The rows of a group lie close to one hidden flat surface of 11 dimensions, which may be shifted away from zero. Surfaces can cross.
Some rows, each with its group after it:
[ 32  62  39 -25  28  35  25 -10  20 -34 -39   2  35 -15  12   5  37  17
 -36  -2  20] : luse
[ 12   6   0 -11  17  19  21  26  -4  -9  20   3  33 -24 -66 -22 -40  62
  39 -38  11] : fas
[-19  23   8 -28  -4  14 -14   0  10  17 -12  -7   0  -8 -33 -36   8  -1
 -14   3 -17] : Vobef
[  9 -20  41  18  38  -3 -24 -50 -29  33 -13 -27  -7 -11  14  -8 -27 -20
  14  19  10] : Puna
[ 37  17 -18 -48  57  15 -17 -39 -14  29 -30  -9 -20   9 -13  16 -44   1
  27  21  38] : fas
[-20 -18  -1 -19 -27 -22 -67  12 -13  33 -24 -14 -18  12   6  -1  27 -25
  -1  14  -3] : Vobef
[ 21   2  28  11 -42   8   0  54 -26  13  -6  26  43 -17   0 -24  29   6
 -10 -17  27] : fas
[-20  -8 -20  26 -47  -7 -14  46 -26  -3  -5 -12 -29  28 -22 -24  12 -18
   2  -4 -19] : Vobef
[ 19  48  23  -6  37  37  35 -33   9   3 -28   4  33 -45 -25 -39 -13   0
  -8   8  34] : fas
[ -8  11  25  -7  15   7  -7  -9  18 -23  10 -17  35   4 -43  -3  10  38
  17 -37 -28] : Puna
[-25 -43  14  18 -22 -23 -46   6 -13  19  20   3 -11  10  -4 -14   0   0
  -2   8 -25] : fas
[-26  18 -28 -26 -16 -31 -32  21  16   8  18 -13 -12 -29  12  20   4 -32
 -12 -47  -4] : Puna
[ 21 -65 -24  -8 -17  -4 -11  19 -28  41  51  27  -5  40  60  47 -46 -11
   0 -11 -23] : luse
[ 31 -14  34  48  -3 -12   4  25 -25   8 -17   0  19 -29  19  -1   0  -4
  16 -17  45] : Puna
[ -1 -31  32  22 -36  16  -3  25 -10  10   4   0 -32  28  -6 -41  12  31
   9  37 -12] : luse
[ 22   5 -19 -80 -20   0 -43  43   8  18 -48   4   0  26 -27  22  27  38
  12  15  10] : Puna
[ 33 -43  -1  25 -11 -16   8   7  14 -25 -54 -12 -19  29  37  52  61 -34
  10  13  -6] : Vobef
[ 27  14  -9  -3  20  27  31  -5 -21  31  22   7 -39  -2  13 -18 -67   0
  -3  23   2] : luse
[  9 -10 -36 -29  18   1 -25 -42   0   0  18 -17  32  74 -26  44   6 -27
  47 -43 -33] : Puna
[ 21  -4 -23  -6  -9   0  25  35   5  -8  24  10  28  -9 -24  16 -16  24
  25 -35  10] : Vobef
[-16  18   2  28   4  -6 -25   0 -48 -23 -41   5  46   7  -8 -10  12   2
 -30   2   1] : luse
[ 17 -40  25  -9   8  10  -4 -35  30  34 -32  23  36 -14  33  24  32 -29
   4  31   3] : luse
[ 22  33 -49 -19 -17  27  59  10  24  -9 -10  18 -16   8   7   0   7 -38
  -7  15  18] : luse
[-13  35 -38   4   8   7  17  13 -25 -23  50 -21 -22  22 -53 -25 -59  32
  14 -28 -14] : fas
[  5  -3   0  24 -38  -1   3  38 -29 -26 -11  -7 -64  43  -6 -20   3  34
   0  41  -3] : fas
[  8  28   3   2  44 -10  25 -30  14 -30 -16  -9  30 -54  -9  15   1  14
  21 -13  53] : Vobef
[ 16  -8  -3  -5  -7 -22 -21   6 -10  -3   0 -14 -43  29  71  54  16 -31
 -14   3   4] : fas
[-21  17  13  22 -18  12  -2  10 -20   0  19  14  14  13   9 -27   0  -2
 -45  -2 -24] : luse
[ 13 -15 -50 -31 -19  -7 -23  24 -16  40 -54   9  -3   7 -12  11  15 -37
  18  18  28] : Vobef
[-17  29  19 -36  -7  -4   5  10  60 -11 -19  16  26 -66   9   3  37  21
 -53  -2   0] : Puna
[  1  12   3  10  32 -26 -35 -28 -41  -8 -30 -27 -30  29  51  29 -18 -12
 -33  18   2] : luse
[ 60  54  37   1  21  27  44   2  -6 -21 -13  -1  12 -20  33  13   4   8
 -10 -15  52] : fas
[ 13  19   1  17 -12  39  58  24  -6 -47  59  18  -4  30 -13 -15 -24  61
 -14 -16 -32] : Puna
[-10 -26  63  10 -18  -8 -23  -4  23   5  15 -11  -4 -11  32  -2  28   8
 -12   1 -27] : luse
[  1   6 -15 -20  42  12  -3 -63   1   9  32  -8   0  39  35  37 -24 -39
  -2  -7 -11] : fas
[-18 -26 -17 -14  10  -4 -39 -23 -22  53  18   2 -28   2   6 -15 -47 -22
   1  21 -13] : Vobef
[ 62  -2  24 -23 -25   6 -43  34 -44  20  -3   3  13  48  39  32   7   5
  18 -20  43] : fas
[  4   1   4  44  13  15  41 -10  -3 -47 -29  -1  -7  15 -32 -22  16  25
   7  38   5] : luse
[-38  11 -37  19  -7 -20  -5   0   6 -37 -32  -5  15   8 -50 -15  34  -2
  10   6   8] : Vobef
[-16  24 -27 -45   4   2 -11  15   3   3  26 -17  -5   5 -43  -2 -23  13
  18 -41 -23] : fas
[ -9  49 -31   9   9   8  26   0  -8 -12  18  27  48 -39 -14 -16 -23  -8
  -5 -21  57] : Vobef
[  2  -8 -37 -10 -29  10   8  13   6  13  47  40  41  25  32  25  14 -46
 -24 -35 -17] : Puna
[ 10  12 -24 -27 -16 -28 -14  28  14 -40   0 -32 -52  22  37  60  23   3
   0 -15  -3] : fas
[ 11  21 -46   8   1  14  33 -14  -9 -21 -15  26  19  27  35  22  18 -44
 -34   3   6] : luse
[-40  25 -26 -30 -29 -13 -33  16   5  20  14  14  46 -23   3  -3  19 -28
 -12 -34   8] : Vobef
[ 22  -3   7  -1   8  -9 -30   4 -55  35 -32   3  -9  -8   1 -15 -28  12
  22  32  60] : Vobef
[-22  23  -3 -31  -4  -7 -49 -23   5  -3  -2 -19 -35  42  23  13  20  -3
 -19  16 -25] : Vobef
[ 21  -3  31   1   8  17   7  20 -23  16 -23  -9 -25   0 -39 -41 -32  46
  19  32  11] : luse
[ -8   2  35  31 -17  13   4   0  12 -38  19   3   8  27  14  -2  32  26
 -20  -7 -27] : Puna
[-10 -18  25  36 -25 -23   6  25  14 -27   7  -1   4 -20  29  17  25  18
 -23  -8  -1] : Puna
[ 14  -3  60 -20 -14  20 -50 -11 -10  22  19  -4  37  39  22  11  25  -4
  -9 -27 -26] : Puna
[ 32   4  -4 -22  -7  34  21   1   7   9  13  42  69  20  11  24  14  -9
  -2 -31  -3] : Puna

New rows. What belongs after each?
[ 33  24  -2 -20   2  33  43  21  24 -12   1   5   1  18  -5   1   7  13
 -12 -19 -24] : Vobef
[-31  22 -42 -28 -22 -34 -15  38   8  -8  31 -23 -38 -11 -11   1 -14   3
  -7 -25 -22] : Puna
[ 18   3 -16  25  -1 -11  -6   0 -63   1  -3  13 -26  26  21   0 -37  25
  17  37  65] : Vobef
[ 53  43  20 -42  26  37 -10 -28 -27  10 -27  -4   9  44   6   7  -6   5
  12  14  38] : fas
[  1  -5   1 -54  36   7 -31 -41  10  48  -6  37  61 -30 -15  -6 -32  21
  14   9  31] : Vobef
[-18 -35 -23  65  -5 -40 -10  33 -36 -43 -13   5  55  -6 -30  11   9  18
   9 -31  12] : luse
[ 31  16  -5  30 -18   7  45  31 -20 -15 -43   9 -42 -10  30 -14  13  -4
 -24  44  36] : fas
[ 10 -35   1  42 -31  -1  43  39  13 -41  26   3 -20  17 -11   8  16  32
  28  -5 -10] : luse
[ 41 -32  17  27   4  11  27  30 -27  38 -13  13   6 -32 -22 -35 -47   9
  23   3  30] : Vobef
[ 11 -46  -8  24   2  -1  35  21   2   7  -1  29   2 -38  -8  -4 -32  26
  16  15   6] : fas
[ 21  66  24 -29 -35  31  13  61   5   0 -15  -5 -12 -17 -26 -46  26  18
 -17 -13  15] : luse
[-26  18 -19 -15 -34  21  17 -10  26 -13   0  40   7  28  38   4  46 -22
 -66  20 -31] : Puna
[ 39  30  18 -34  -7  13 -34   5 -20   7   6 -19  28  61   4  29  21 -19
  19 -50  -2] : Puna
[ 21  38  33  25 -15   6 -16   2 -40 -18 -20  -9  10  33  26  -4  44 -19
 -16  -2  36] : fas
[  3  -4 -41  14 -14  -4  14  26 -17 -13 -27  -3 -60  21   1  -2  -2  -3
  -2  42   8] : fas
[ -7 -19  -8  16  -5  25  12 -34  -5 -14   7  47  36  41  11  -1  10  14
 -10  39  -1] : Vobef
[-13  21  44 -16  24   2 -39 -45   7  28  30  -9  54 -13  23   4  -1 -29
 -10 -38  -7] : fas
[-36  15  -2  42  30 -18  10 -28  14 -61  -9 -16  30  -6 -19   9  11  17
 -14 -20 -23] : luse
[  9   9  11 -26   6  -4 -40  34 -42  63  18  -1   0 -30   9 -20 -64  -1
 -20 -30  10] : luse
[-17 -10  -3  11  19 -30 -25 -41  15 -16  -7   7  43   3  62  60  32 -52
 -37 -24 -18] : luse
[ 24 -29  36   9   4   1 -13   2  -2  -7 -47 -18 -24  22   2   9  26  17
   9  38  -3] : Vobef
[  1  29 -12 -25  42 -23  -2 -28  29 -26 -61 -51 -38 -15 -13  30  22 -17
  12   4   0] : Vobef
[ 38 -29  15  47   4  -2  37 -16  -8 -39 -18  -7 -38  40  69  51  14 -15
   0  27  11] : Vobef
[ 34 -14 -25 -41 -11  32  44   9  25  35  -7  37  -6   3  -5  -4   3 -16
  20  26  15] : luse
[ 15  12  78 -13   5  19   6  -5  26  19  -6  21  28 -54  41 -11  13  19
 -46   4  12] : Puna
[ 35 -47  46 -15  -5 -11 -44  27 -20  31 -23 -26 -23  15   4  11  -3  34
  27  12   0] : Vobef
[  0  33 -25  10  26 -11   5 -23  -6 -36 -53 -15 -14  11   0  16  17 -15
 -13  13  15] : luse
[ -2 -51  12  28  -7 -13 -28   8 -48  21  37  23  25  16  -7  -8 -45  58
  29  12  16] : Vobef
[  5 -12 -32 -14  12  -6  -9 -16 -14 -40  -7  12   4  50 -36  22  -4  68
  35  31  18] : Vobef
[ -2  19 -12  13  15 -47 -12  23  -2  -9 -25 -56 -28 -54  -7  15  -5 -28
  26 -35  35] : Vobef
[ 15  -9   9 -31  39   1 -50  -5 -35  29 -29 -13   2   3 -35  -8 -56  45
  15  17  -7] : luse
[ -8  31  37  -7  -3   4 -36 -26 -14  -6 -38   8  21  -1  -2 -22  40  20
 -25  34  28] : Vobef
[ 28  25  64 -62  34   8 -60 -12   9  20 -21 -34  -8   4  18  19  -5  47
 -22  -7 -16] : luse
[ 34  -7 -16 -37 -50  18  -5  59 -13  52  -8  19 -15  16  16   2   7 -15
   5   7  16] : luse
[-31  20 -46  22   0 -36  17   4  15 -57  13 -26  -6 -17 -31  11   9  -6
  15 -33   4] : Vobef
[ -9 -28 -11 -64  16 -27 -77 -23  -1  57 -36   4  28 -20   1  22  -5  -6
  27  16  31] : Vobef
[-37 -25 -17  22 -12 -25   6  28   6   8  20   8 -32 -53  -3 -21 -33  29
 -14  15  -9] : Puna
[-22  57  13 -22  -1  15 -25  -5 -26  23  -1  22  41 -29 -31 -51  -5  20
 -20   9  37] : Vobef
[-11  25 -25  34  33 -28  17  -9 -13 -13   7 -40 -11 -35 -22  -5 -35 -42
  22 -34  23] : Puna
[ -6 -12  -7   1 -14  17  26  14   6  18 -12  25 -21 -16   0 -33 -12   6
 -31  46  -6] : fas
[ 29  12  38   5  -9  15 -23   7 -37  23  16 -10  17  31  17   2   2 -17
   4 -32   3] : Puna
[-50  41 -12 -29  -8   9 -40   3 -26  32  36  26  37 -20 -46 -58 -38  43
  -6  -1  16] : Vobef
[ 19 -50  27  78  -2  -1  30   2 -20 -33  29  22  32  10  45  27 -16  26
 -10  -7  -4] : luse
[ 19 -27  18 -34  -8   5 -18  15  26   1 -15  -7  15  27  -8  32  30  27
  18 -10 -28] : Vobef
[ -3 -17 -32  -4  26  -3  15 -23  21   3 -46 -29 -35   4 -36  -6  -3 -34
  16  20 -33] : Vobef
[-28  -2   2  14   4  -8 -36 -39 -22  -1 -31 -14 -40  25  -8 -37   8  -6
 -12  58 -13] : Vobef
[ -7  25   8   1  33  17 -12 -48 -23  22 -53  10  19  -5   1 -34  -4 -28
 -38  41   4] : luse
[ 18 -32  11 -19  -4  -3 -20  -8  10  -6 -10  16  31  18  34  45  42   7
   6   8  10] : Vobef
[-16 -16  10  13  26 -15 -23  -1  -3  21 -14  -4  48 -62 -28 -14 -23   3
  14 -29  15] : luse
[ 42 -22  17 -15  20  43  53 -12  38  20 -50  19  38 -26 -28 -10  19 -25
   7  10 -15] : Vobef
[-15   1  24  24  -1 -18 -30 -15 -31  -8   4   5  23 -15  13  -6   3  30
  -8  17  47] : Vobef
[ -7   1   8   6 -19  10 -23  -2 -39  47 -18  23  -1   4  12 -45  -5 -27
 -22  44  23] : Vobef
[-22  17 -29   1  -2 -23  -2  -2   5 -15   1  10  39 -29 -10  15  23  -9
   9 -20  30] : Vobef
[-35  12   3  28  43 -32 -22 -78 -16  -1 -10  -5  -2 -28  53  12 -13 -36
 -16  33  42] : Vobef
[ 45  23 -36  23 -12   6  35  38 -40 -12  15  -5  18  35  -8  18 -15 -35
  35 -57  37] : Puna
[-10  25  13   4 -11   5 -26   9 -19   3  22 -23 -21  26 -19 -35 -14   8
  -9 -15 -26] : Puna
[ 18 -21   4   8  18  12  37  10  -1  21  -4  24  -6 -37   1 -23 -41  17
  -6  25  13] : fas
[ 31 -77  14  -5   2  -3   7  10  28   9   6  -1  -4  27  16  45   3   3
  26  -8 -46] : Vobef
[-24 -16  23  -4  54   4 -21 -85  -1   3  20  -4  -1   0   0  -6 -38  44
   3  39  -5] : Vobef
[-28 -25   2  62 -37  -7 -20  15 -64  29  10  12 -19   0  -9 -63 -29 -10
 -10  34  13] : Vobef
